The rows are grouped in 4 different ways at once. Each group adds its own fixed numbers to the row, and there is some noise. The rows also spread widely along 15 directions, which tell nothing about the answers.
In the rows, 128 means zero.
Some rows, each with its group in each grouping after it:
[154 130 146 104 118 131 135 116 166  94 132 166 112  74 181 142 134 144
 136 129 156 134  88 158 231 100 204 120 100  94 126 119  95 145 105 152
 135] | (0) (2) K (0)
[ 85 146 119 120 157 149 139  79 162 148 137 176 101 175 143 125 186 112
 172 154 105 176 121  75  20 177 116 202 114 100 143  94  93 107 148 125
 150] | (0) (1) K (2)
[166 125 108 127 137 103 113 128 109 124 104 147 138 105  92 115  80 129
 142 118 127  88 152 115 145 121 129 127 126 119  87 150 154  94  78 104
 161] | (1) (0) M (4)
[140 162  68 139 129 110 106 135  86 116 148 140  99 155  72 158 143  88
 198 142  98 115 127  68 152 119 124 131 161 188 188 140 150  70 134 111
 131] | (2) (0) C (0)
[123 120  95 122 149 158 135 128 137 167  98 129  92 130 159  74 118 114
 144 146 127 175 122 101  52 166 118 104 129  98  92 109 109 121 151 146
 156] | (1) (1) M (1)
[ 98 152 150 173 128  87 159 101 121 181 133 171 147  79 150  58  73 104
  90 114 121  88 115  95 131 127 103  76 116 120  46 131 126 130  87 155
 109] | (3) (2) C (4)
[162  78 130 113 136 201  77 144 147 102  76  79 129 115 126 154 108 156
 116 112 179 133 115 177 147 140 142 128 107 126 142 148 108 171  85 133
 140] | (3) (2) B (3)
[127 144 162 120 123 136 143 143 118 126  68 104  85 151  96 171 115 102
 126 126 120  89 160 115 129 115 108 138 158 136 113 137 133 145 166 118
 120] | (4) (0) B (1)
[113 102  95 142 128 207 102 186 137 157  83  66  84 125 165 113 126 110
 116 151 127 148  89 110 140 163 117  41 132 189 158 124 103 173 129 156
 114] | (2) (0) C (2)
[ 89 122 139 113 114 167  48 142 193 132 156 126 141  93 136 133 157 165
 152 173 159 166 147 193 130  94 196 127  87 131 172 107  97 141 141 116
 165] | (4) (1) B (3)
[ 68 186 180 189 182 114 150 100 128 162 198 137  98 147 130 159 159 115
 142 138  88 143 153 116 109 120 119  91 130 183 132  57 110 112 134 151
  73] | (0) (1) B (0)
[167 120 109  94  82 183 105  92 105 121  28 140  44 111 153 109 112 113
 156 149 158 137  95 143 179  86 171 136 127 106 161 115 118 148 142 127
 142] | (3) (0) K (0)
[130 176 151 145 165 137  97  81 134 117 168 137  80 143 104 187 162 174
 154 126 114 154 163 163 186  63 163 135 127 171 141  41 107 119 118 122
 102] | (3) (1) K (0)
[100  98 180 126 123 181 113 106 126 163  93 115 120 145 132  87 133 105
 121 129 160 140 102 172  76 117 115 139  98 116  82 110 127 167 134  98
 147] | (1) (2) M (3)
[ 61 157 151 132  92 173  60 132 166 133 111 151  92 117 140 147 163 130
 151 168 114 114 130 131 160  82 165 121 109 172 199 107  85 139 161 115
 137] | (3) (0) K (3)
[117 120 173 150 108 103 157 166 119 129 128  83 204 122 136 125 143  72
  80 112 131 112 116 159 130 156  90 142 156 142 133 162 150 178 196  81
 111] | (1) (2) B (4)
[157  98 153 121 100 157 112 161 129 149 131  87  39 115 137 151 140  90
 153 144 122 153 115 183 148  89 147  71 141 154 114 117 128 137 173 120
 152] | (2) (1) B (2)
[133 154 117 102  87  83 116 134 164 102 114 141 169  78 128 128 117 141
 134 138 153 124 159 161 166  98 170 167 127  84 152 146 113 125 172 118
 156] | (0) (1) K (1)
[ 70 163  96 145 147 124 119 120 135 168 100 137 183 117 132  65 105 133
 113 152 135 136 162  87  60 170 109 134 119 111 136 122 126 129 116 145
 115] | (1) (2) C (4)
[113 161 195 151 139 126 100 132 112 106 112 122 160 122  97 189 119 127
 121 116 131  66 172 158 206 114 141 138 110 165 156 114 147 135  74 109
  95] | (3) (1) K (4)
[143 147  70 138 167 137 144 124  94 144 123 165 110 144 120 100 110  97
 147 130  95 112  94  34 148 163 102 101 140 159  95 115 152  97  77 128
 123] | (4) (2) C (1)
[150 116 176 149  99 109  85 144 149 121 137 146 170  48 146 123 101 130
  99 120 125  67 129 182 221  96 168 106 109 139 114 140 138 130  97  84
 148] | (0) (2) K (4)
[145  81 152 112 104 136 178 117 118 134  90 100 157 127 154  85 117  69
 112  97 191 146  53 167 103 148 103 150 113  79  86 174 125 182 149 122
 142] | (0) (2) M (3)
[154 118 159 120 102  67 146 146 147 104 188 125 191  97 114 128 138 115
 118 114 147 129 114 187 165  96 141 152 140 117  80 164 136 147 176  79
 169] | (1) (1) B (0)
[167  63 192 140 126 157 103 152 146 159 114  88 121 110 148 115 112 110
 101 102 137 123 131 193  76 147 116 112 128 111  45 150 125 155 142  91
 176] | (3) (0) M (4)
[162 117 113 101 132 119 149 152 116 114 154  62 152 126 119 129 140 111
 133 118 185 192 130 198 139 128 149 128 144 105 129 123 148 149 165 133
 125] | (1) (2) B (1)
[145 153  99 177 116  54  90  78 133 137 226 154 110  96  99 141 136 130
 176 117 101 149 134 143 115  71 138 127 148 153 165 125  90  45 165 121
 136] | (0) (1) B (3)
[201 157  48 117 171 125 139 105 107 111 137 135 103 116 153 122 139 150
 131 134  98 196 141 118 222 130 161 109 160 129 120  41 136 105 112 115
 117] | (1) (0) C (2)
[178  89 111 136 155 188  94 122 140 151  88  64 101 112 135 106  94 170
  90 115 151 159 137 175 127 133 122  92 126 135  69  90 111 166  92 129
 132] | (2) (0) C (2)
[139 126 107  98 134 170 137 162 162 161 124 112  66 131 170  98 162 126
 129 159 106 199 128 140 134 110 148  83 150 133  71  64 124 161 210  98
 165] | (4) (0) M (1)
[ 90 109 114 142 182 180  98 154 183 141 182 104 104 163 129 163 180 143
 171 149 122 184 120 104  23 184 122 123 120 164 162 129  77 127 139 153
 146] | (0) (1) B (0)
[ 88 137 120 158 158 148  99 161 149 130 175  94 140 169  85 161 174 139
 133 132 100 138 116 110 108 133  87 125 146 219 149 114 109 143 163  92
 122] | (1) (1) B (1)
[ 92 171 188 146 132 101 115 127 115 140 114 164 191 107 119 123 103  87
 117 137 110  66 196 122 133 148 136 144 122 109 111 124 168 101 104  98
 130] | (4) (2) C (3)
[155 120  83 134 138 153  55 133 122 136 117  98 145 102 119 113 102 139
 144 138 143 152 171 154 114 146 156 115 132 130 166 121 132  99 109 120
 149] | (4) (0) C (3)
[123 143 161 131 113 100 181 131 142 125 115 143 164 105 173 112 132  83
  98 118 120 115 106 123 161 153 119 141 139 103  98 134 124 155 172 108
 130] | (0) (1) K (1)
[155  88 129 149 130 166  70 101 139 141 132  95 124 108 118 106 119 155
 115 117 154 147 104 189 108 106 130 132 116 146 123 105 113 138 123  98
 136] | (0) (2) B (1)
[124 119 143 116 120 155 109  68 124 151 109 141 136 119 126  79 132 114
 136 144 164 166 132 175  74 115 141 181 101  81 113  89 145 130 133  88
 151] | (0) (2) B (3)
[109 121  97 113 171 165 100 134 170 121 129 133 134 166  90 149 136 168
 162 135 146 134 122  80  66 158 115 163 112 138 116 149  91 139  90 144
 157] | (4) (1) C (0)

New rows, each followed by its group in each grouping:
[132 111 177 123 126 108 154 187 173 116 145  90 135 133 126 191 153 109
 113 108 122 121 138 148 113 146 103 133 156 128  96 180 103 168 196 121
 149] | (3) (1) B (4)
[138 166 107 107 137 146 155  99  93 136  80 114 156 107 149  79 113 121
 101 148 159 176 153 165 197 113 156 122 123  97 118  44 175 162 121 112
  97] | (0) (2) C (3)
[159 133 133 170 137  57 134 126 120 133 189  83 210 116  87 122 113 127
 104  84 129 141 162 188 113 115  84 140 157 144  90 133 142 119 172  77
 136] | (0) (1) M (3)
[127 136 149 114 121 137  80 147 165 112 116 120  88 125  91 196 139 148
 164 138 130 105 173 151 140  94 153 143 125 138 151 140 106 122 131 126
 150] | (2) (1) K (4)
[ 67 113 203 153  98 136 118 134 163 122 119 136 142 109 183 146 154  89
 121 117 148  98  61 139 141 142 146 120  96 132 176 181  51 159 144 153
 117] | (1) (0) M (3)
[ 98 192  75 106 158 122 157  89 116 146 154 101 124 152  94 109 159 149
 160 169 162 234 175 162 119  88 146 149 120 125 157  22 156 135 152 137
  95] | (0) (1) B (2)
[100 148 129 130 148 136  82 155 157 123 135 101 192 102 101 132 114 180
 109 141 149 132 186 169 161 112 149 113 112 142 121 105 123 149 103 120
 136] | (1) (1) C (3)
[131  78 151 134 126 197  91 164 136 131  83  59 129 133 105 137 108 135
 102 115 167 110  93 165 133 129 101 105 117 176 112 148 120 193 114 114
 132] | (3) (1) B (1)
[141 124  82 161 121 102 116 125 113 149 162 115 141 120 113  96 114 103
 151 125 123 145 108 117  81 138 103 119 157 159 154 158 122 104 162 119
 138] | (4) (1) B (0)
[ 66 158 143 141 115  89 129 124 170 131 181 135 152 124 110 140 155 136
 139 128 147 128  98 124 130  91 128 141 114 151 139 140  73 143 162 145
 120] | (0) (1) C (1)
[134 113 140 132 116 147 142 157  91 153  66  80 145 143 109  91  95  75
 107 116 141 110 130 133  97 149  78 123 146 140  87 147 169 158 158  90
 143] | (3) (0) M (1)
[ 82 121 171 166 155 175  92 142 158 135 146 152 139 143 139 135 162 129
 110 123  91  90  78  95 159 143 113 115 101 207 109 108 102 149 101  83
 133] | (3) (0) M (1)
[ 68 124 151 134 114 176 110 158 148 176 107 154 104  90 181  65 114  95
 132 165 136 121  92 111 135 132 160  53  84 140 108 119 118 143 109 147
 152] | (3) (0) M (1)
[144 132 149  97 117 131 128 127 155 120  70 103 134 158  96 156 130 144
 109 121 135 125 175 146  77 117 102 203 167  92  92 138 115 171 206  93
 150] | (4) (2) C (0)
[145 101 155 105 143 154 122 188 146  90 110 100 146 121 105 189 115 126
 147 131 158  96 141 143 153 153 147 126 114 131 125 175 141 149  89 132
 157] | (0) (1) B (0)
[108 105 168 107 148 168  62 187 193  86 137  90 170 138  89 202 161 168
 142 130 163 113 153 181 144 133 161 163  88 148 149 146 107 155 106 104
 161] | (2) (1) M (1)
[107 140 131 160 137 114 154 138 159 141 179 152 151  94 179  98 146 125
 114 132 106 141  71 118 186 124 135  77 119 167 107 107 100 150 140 122
 122] | (0) (1) M (0)
[ 89 140 167 134 136 108 144 153 190 133 164 122 141  87 153 139 125 141
 114 132 149 128 142 142 127 130 158  99 111 109 102 139  83 147 138 172
 132] | (0) (0) B (1)
[121 114 164  67 120 128 115 137 192 110 125 155 135 130  88 153 140 150
 164 140 164 123 161 161  85  94 157 197  91  59  61 152 122 133 134 102
 213] | (0) (2) M (3)
[112 155 148 165 135 119 149 166 104 153 161 126 131 110 169 127 147  55
 121 141  79 127 125 111 184 155 130  53 153 175 133 100 151 116 155 110
 113] | (0) (0) C (3)
[101 150 125 155 116 122  82 154 151 113 111  94 148 127 106 171 133 151
 128 127 119 115 152 143 149 104 116 124 143 179 197 139  82 138 178 117
 115] | (1) (1) M (3)
[151 156 167 142 110 110 155 111  71 150 109 116 128 138 128 107 131  67
 111 123 109 140 145 176 169  97 112 133 152 137 102  64 190 134 179  62
 111] | (3) (2) M (2)
[105 129 201 144 127 123 123 126 171 133 143 134 132 120 135 153 143 127
 112 116 120 101 129 154 122 118 125 144 122 131  89 125  95 148 154 107
 143] | (0) (1) K (1)
[ 73 183 155 187 153  89 152  95 106 161  94 130 172 127 123 108  79 104
 120 123 127  99 186  99  49 168  92 139 127 116 150 126 124 106 120 161
  82] | (0) (1) M (0)
[104 108 140 164 138 156  76 108 178 146 110 117 119 137 115 133 120 171
 102 103 126  92 104 102  71 132  90 144 129 162 108 150  45 152 128 132
 129] | (4) (0) C (1)
[178  90 155 123 101 121  90 148 137 122 190 112 105 117  95 146 142 112
 154 104 141 118  94 195 168  69 147 119 137 159  86 148 136 121 148  78
 177] | (4) (2) K (1)
[117 154  88 110 136 112 117 116 141 107 143 112 150 140  84 150 144 164
 147 127 175 147 119 134 172  92 145 157 119 147 162 126 107 153 111 141
 104] | (4) (0) C (4)
[173 134  73 170 142  55 155 133 125 138 135 120 190  92 119  83  65 134
  89  82 109 110 146  95 112 163  71 116 164 122  71 171 126 110 130 119
 137] | (3) (0) M (4)
[ 75 160 150 133 119 109 137 156 122 136 102 127 178 153 109 121 137  79
 142 147 122 110 168 105  62 162 105 169 143 124 154 158 147 128 183 100
 146] | (1) (0) M (0)
[ 84 188 109 130 148  97 170 145 143 119  89 155 188 131  98 130  97 131
 113 140 105  79 174  54 134 163  85 156 129 131 113 135 144 133 104 125
 124] | (0) (1) K (2)
[ 91 152 127 150 138 101 108 168 156 160 216  90 154 110 116 118 144 127
 152 145 134 185 178 185  92 106 146  78 127 150 139 105 131 108 177 132
 142] | (0) (2) M (3)
[107 155 130 153 149 106 118 127 153 138 174 153 115  87 128 124 110 157
 142 131 128 118 120 126 191  86 158  68  96 161 105  97 102 108  81 156
 121] | (0) (1) M (1)
[144  89 118 135 137 165  99  99 151 179 115 103 124 102 169  52 115 145
 110 125 164 198 123 186  44 141 132 119 109  86  88  98 106 149 141 127
 149] | (3) (2) M (4)
[140 151 106 166 170 112 165  93  82 129 108  74 155 196  42 141 103 130
 108  86 129 114 140  99  75 139  21 176 177 182 103 127 144 155 140 102
  82] | (4) (1) B (0)
[ 83 154 116 140 145 166 148 144 133 142 133 122  89 169 137 147 184 100
 153 164  95 162  99  84 117 138 106 114 146 192 172  92 117 153 187 116
 108] | (0) (1) B (0)
[128 148 121  98 154 145 163 108 109 132 125 152 111 121 141 100 127 103
 153 151 154 170 127 130 154 131 164 111 104  87  95  83 159 124  85 146
 128] | (1) (2) B (3)
[120 133 181 126  92  98 143 135 149 130 107 105 172  86 142 116 106 117
  83 125 159 112 151 190 155 107 143 138 129  98 107 139 127 172 163 115
 126] | (4) (0) B (2)
[149 138  95 120 114 136 106  79 115 135  89 134  73 129  75 113  97 156
 155 136 152 123 130 126 125  57 128 148 135 138 115 118 123 128 126 121
 135] | (4) (0) B (0)
[122 146 129 114 141 146 101 139 148  94  71  99 165 101  89 170  87 178
 117 136 170 104 187 161 178 112 149 143 105 120 155 124 125 154  83 136
 118] | (0) (1) B (3)
[141 104 156 159 122 104 158 151 146 131 133  73 184 119 163 129 135 101
  81  92 133 143  99 172 117 164  89 131 148 132 123 152 101 171 187 108
 118] | (0) (1) M (2)
[160  96  89 130 118 165  98 112 130 147 164  97  81 138 128  98 152 129
 159 124 154 189  63 168 117  90 131 110 140 167 136 115 106 147 162 119
 144] | (4) (2) K (0)
[107 106 146 146 111 177  75  90 145 155 108 128  93 119 162 107 152 120
 130 139 140 144  76 146 105 117 148 133 110 142 163 104  75 143 149 120
 126] | (0) (0) C (1)
[138 129  63 141 145 136 127 138 136 117  69  92 180 131 100 118  88 151
  96 120 130 118 144  89  90 178  67 161 148 138 154 151 125 145 123 118
 117] | (0) (2) B (2)
[124 179  81 120 153  97 129 107 108 119 161 122 142 140 102 132 152 125
 179 141 151 189 166 142 134 116 165 158 126 121 186  77 143  87 140 130
 112] | (0) (0) M (1)
[148 131  82 123 100 127 133 116  93 122  57 128 145 106 122  78  87  99
 127 125 158 110  97 112 174 125 127 136 123 122 144 143 148 132 116 114
 124] | (2) (0) M (1)
[148 140  80 139 158 138 144 217  96 132 172  46 136 135  91 140 116 112
 135 136 131 164 150 142 179 130 112  33 166 210 129 115 187 147 139 130
 114] | (3) (2) B (0)
[ 87 135 160 144 106  98 148 110 160 131 144 160 145 113 111 121 126 119
 116 120 129  83  87 106 132  97 101 142 115 143  84 164  96 150 140 112
 142] | (0) (0) B (3)
[ 89 122 163 122  96 166 138 110 126 174  65 127 127 109 174  49 112  80
 103 142 162 138 108 146  85 144 130 129 110  91  97 118 130 172 159 124
 142] | (3) (0) K (1)
[169 188 109 131 156 108 166 112  88 118 125 158 121 127 171 128 143  77
 144 142  80 163 184 104 173 171 161 134 169 104 146  64 173  84 154 105
 118] | (3) (0) K (0)
[ 93 196  76 130 114  80 150 106 102 147  97  87 159 131  70  91 105 134
 133 139 175 161 183 146 121  77 112 148 139 128 168 104 150 144 169 142
  82] | (2) (0) M (4)
[118 139 155 119 149 173  86  79 165 123 152 164 126 121 164 131 191 149
 140 150 121 175 134 171 154 118 188 171  95 117 140  42 111 130 124  77
 150] | (0) (0) K (3)
[ 84 142 191 145 139 113 154 123 165 121 151 159 153 135 113 157 148 129
  97 110 107  67  94  99 180 104 100 136 114 166  51 135  98 171 114 100
 128] | (0) (0) C (3)
[185 142  67 122 129 128 154 132  52 157  91  89  85 134 121  85  95  71
 160 136 133 178 139 138 141 125 122  83 166 129 126  87 186 103 160 121
 118] | (4) (1) M (1)
[ 76 108 212 144  96 163 131 133 148 146 133 162  82 124 170 135 166  66
 135 140 115  83  35 119 169 113 134 103  93 174 117 139 100 162 122 111
 138] | (0) (0) K (2)
[ 73 166 114 141 134 131 102 125 143 149  91 132 118 130  85 126  93 155
 154 154 136 108 171 105  92 104 115 127  99 148 152 117 112 115 100 152
 122] | (0) (1) M (2)
[145 124 161 164 146  95 119 146 129 144 234 125 188  90 138 112 144 107
 108 116 115 139 116 184 192 121 147  85 120 167  82  91 162 117 103  82
 136] | (0) (2) C (2)
[179  78 144 123 115 137 123  83 160 108 100 140 106 101 139 130 107 159
 101  82 162  97  41 140 177  97 129 150 112 111  57 158  60 166  96 127
 145] | (0) (0) C (1)
[148 123  96  66  99 159 102 116 163  93  34 152 117  98 130 139 119 157
 147 161 167 129 135 132 155 110 178 195 103  63 171 137 114 147 124 117
 154] | (0) (2) B (4)
[129 150  88 147 150 121 130 163 114 146 177 126 137 115 116  94 129 122
 122 136 101 137 107 103 198 112 121  56 147 194  86  91 154 123 120 110
 128] | (1) (2) C (1)
[ 61 194 119 118 150 112 155 135 150 127 170 183  73 167  98 168 175 123
 191 156 102 124 105  55 175  80 139 113 115 181 133  95 104 113 130 152
 115] | (4) (1) M (1)
[105 146 172 173 123  87  88  81 146 139 174 130 114 103 115 148 124 138
 157 105 158 124 133 178 111  83 158 129 101 128 159 128  67  88 122 171
 106] | (2) (1) M (1)
[106 161 147 149 155  84 185 138 118 136 144 160 154 133 120 124 101  86
 130 111 113  92 131  73 121 168  96 116 120 121  77 150 143 104  83 152
 124] | (3) (2) M (2)
[ 74 135 155 133 139 166 132 109 135 155 159 138  75 152 129 129 165  96
 173 142 148 153  84 126 101 111 134 108  96 150 132 106 109 133 113 156
 123] | (0) (2) K (3)
[116 139 144  94 116 132 129  92 126 146 114 105 127 146  91  94 148 128
 131 146 173 182 164 191  74  82 138 190 131  88  89  80 149 154 192  83
 152] | (1) (0) B (1)
[108 141 117 159 113 126  95 114 103 149 139 115 145 106 126 103 117 107
 140 139 150 135 110 150 145 115 141 106 113 158 193 113 127 114 107 138
  98] | (0) (2) C (2)
[ 73 157 145 122 151 142 135 125 161 129  91 157 120 148  91 154 121 149
 128 141 126  78 141  70 116 125 104 155 109 141 109 135 115 155  93 135
 114] | (4) (2) B (4)
[120 153 196 135 150 114 209 107 127 126 107 179 105 139 138 138 105  97
 106  99 111  66 106  74 158 138  96 127 127 111  16 135 127 154  90 146
 120] | (3) (2) K (0)
[147 112 185 116 102 152  81  83 160  99  57 135 149 104 128 145 114 163
 108 119 161  90 152 188 133 104 157 214 110  85 129 130 100 161 128  85
 155] | (0) (0) K (0)
[164 140 116 119 135 131 138 141 165  98 100  97 170  89 147 133 122 176
  66 109 142 132 142 168 236 113 140 128 137 127 105 101 122 193 131 107
 108] | (2) (2) K (4)
[177 137  59  72 137 128 144 131 155  86  80  97 118 117 122 146 111 166
 146 124 181 176 159 137 140 137 161 165 141  64 141 133 103 136 140 165
 145] | (0) (0) K (1)
[ 68 107 165 156 103 183  84 109 136 166  89 121 107 117 153 103 126 100
 128 141 155 111  75 131  95 126 126 106  96 152 164 143  79 155 120 146
 119] | (0) (0) C (3)
[165 125 105 141 142 123 166 143 101 142 132 139  96 141 151 126 149  69
 146 127  74 141  87  88 154 154  98 102 159 160 107 111 151 115 158  84
 134] | (0) (1) M (4)
